There are 3 ways to turn a row about zero (a turn may also mirror it). The second row of each pair is the first, turned, with some noise.
Known pairs, each followed by its turn:
.28,.25,-.08,.01
.22,-.22,.00,.22
k_181

-.01,.04,-.30,-.09
-.20,-.12,.00,.22
k_181

-.03,.15,-.02,.00
.10,.10,.00,.05
k_319

-.07,.15,.02,-.14
.07,.12,.12,.13
k_181

-.51,.21,.00,-.02
-.05,.43,.42,.14
k_319

.06,.07,-.04,.01
.05,-.07,.01,.06
k_181

.03,.08,-.24,.07
.21,-.01,.05,.16
k_319

.08,-.47,-.06,.42
.02,-.59,.20,-.08
k_319

.14,.25,-.03,-.29
.04,.29,-.27,.08
k_319

.14,-.28,.20,-.06
.24,-.26,.11,.04
k_466

.00,-.07,.05,.02
-.03,.02,.00,-.09
k_181

.14,.02,-.20,.04
-.10,.09,.19,-.08
k_466

-.01,.14,-.02,.35
-.30,-.11,-.01,-.14
k_466

.20,-.13,.03,.01
.11,-.08,.19,-.05
k_466

.00,-.13,.01,.07
.08,-.08,.01,-.11
k_466

New pairs, each followed by its turn:
-.24,-.15,.13,-.27
-.19,.31,.28,-.06
k_181

-.06,.21,.04,.13
-.23,-.01,-.02,.05
k_466

-.09,-.17,.31,-.02
.16,-.31,-.12,.04
k_466

.07,.17,-.03,.01
.16,-.05,.00,.16
k_181

.05,.00,-.14,.32
.25,-.16,.11,-.04
k_319

-.15,-.20,.09,.00
-.16,-.12,.15,-.03
k_319

-.05,.00,-.21,.35
-.12,-.13,-.40,.02
k_181

-.04,-.27,-.12,.48
-.06,-.12,.01,-.56
k_466

-.01,-.02,-.11,-.09
-.02,-.01,-.04,.14
k_319

-.07,-.01,.19,-.07
-.17,.08,.03,-.13
k_319

-.05,-.15,-.02,.27
-.09,-.13,-.04,-.26
k_466

.06,-.13,.04,-.17
-.18,-.04,-.15,.02
k_319

-.07,-.11,.05,.13
-.01,-.08,-.06,-.14
k_466

.02,-.26,.02,.35
-.02,-.25,.04,-.38
k_466

-.29,-.06,.00,-.51
.37,.24,-.30,.27
k_466

.00,.26,.40,.09
-.25,-.31,-.07,.27
k_466

-.11,.04,.08,-.01
.01,.18,.00,.02
k_181

-.04,.26,-.20,-.16
.18,.22,-.08,.20
k_319

-.18,.07,.29,-.07
.12,.35,.10,-.04
k_181

.15,.00,.37,.26
.31,.03,-.13,-.31
k_181

-.02,.16,.10,.05
-.14,-.07,.00,.12
k_466

-.28,-.08,-.05,-.32
-.30,.15,.10,.31
k_319

.15,-.39,.51,.20
-.28,-.36,.03,-.48
k_319

.01,-.20,-.17,.51
-.17,-.11,.04,-.55
k_466

-.05,.12,.18,.14
.07,.10,.05,-.22
k_319

-.03,.11,-.07,.09
.20,.04,.06,.02
k_319

-.15,.04,.04,-.23
-.07,.18,.20,.09
k_181

.16,.16,-.23,-.07
.18,.06,-.17,.18
k_319

-.16,-.08,.20,-.03
.11,-.11,-.16,.06
k_466

.06,-.04,-.33,.00
.11,-.12,-.01,.33
k_319

.04,-.23,.19,-.07
-.24,-.11,-.01,-.12
k_319

.08,-.18,.04,-.17
-.20,-.05,-.09,.06
k_319

.04,-.26,.10,-.19
-.33,-.09,-.13,-.02
k_319

.09,-.15,.15,-.02
-.14,-.14,-.10,-.10
k_319

.27,-.03,-.05,.36
-.15,-.17,.32,-.25
k_466

-.13,.51,.02,.14
.33,.17,-.22,.33
k_181

-.28,.13,-.08,.22
-.03,.19,-.32,.13
k_181

.12,.08,.01,.20
.20,-.08,-.03,-.16
k_319

.14,-.31,-.41,-.05
.03,-.38,-.10,.39
k_319

.13,-.04,-.10,-.24
-.12,-.03,-.23,.17
k_319

.15,-.09,.04,-.25
.00,-.06,.29,-.03
k_181

-.11,.03,-.16,.01
-.03,.17,-.08,-.05
k_466

-.10,-.51,.11,.17
.30,-.29,-.16,-.36
k_466

.35,-.06,.22,-.12
.12,-.20,.26,.14
k_466

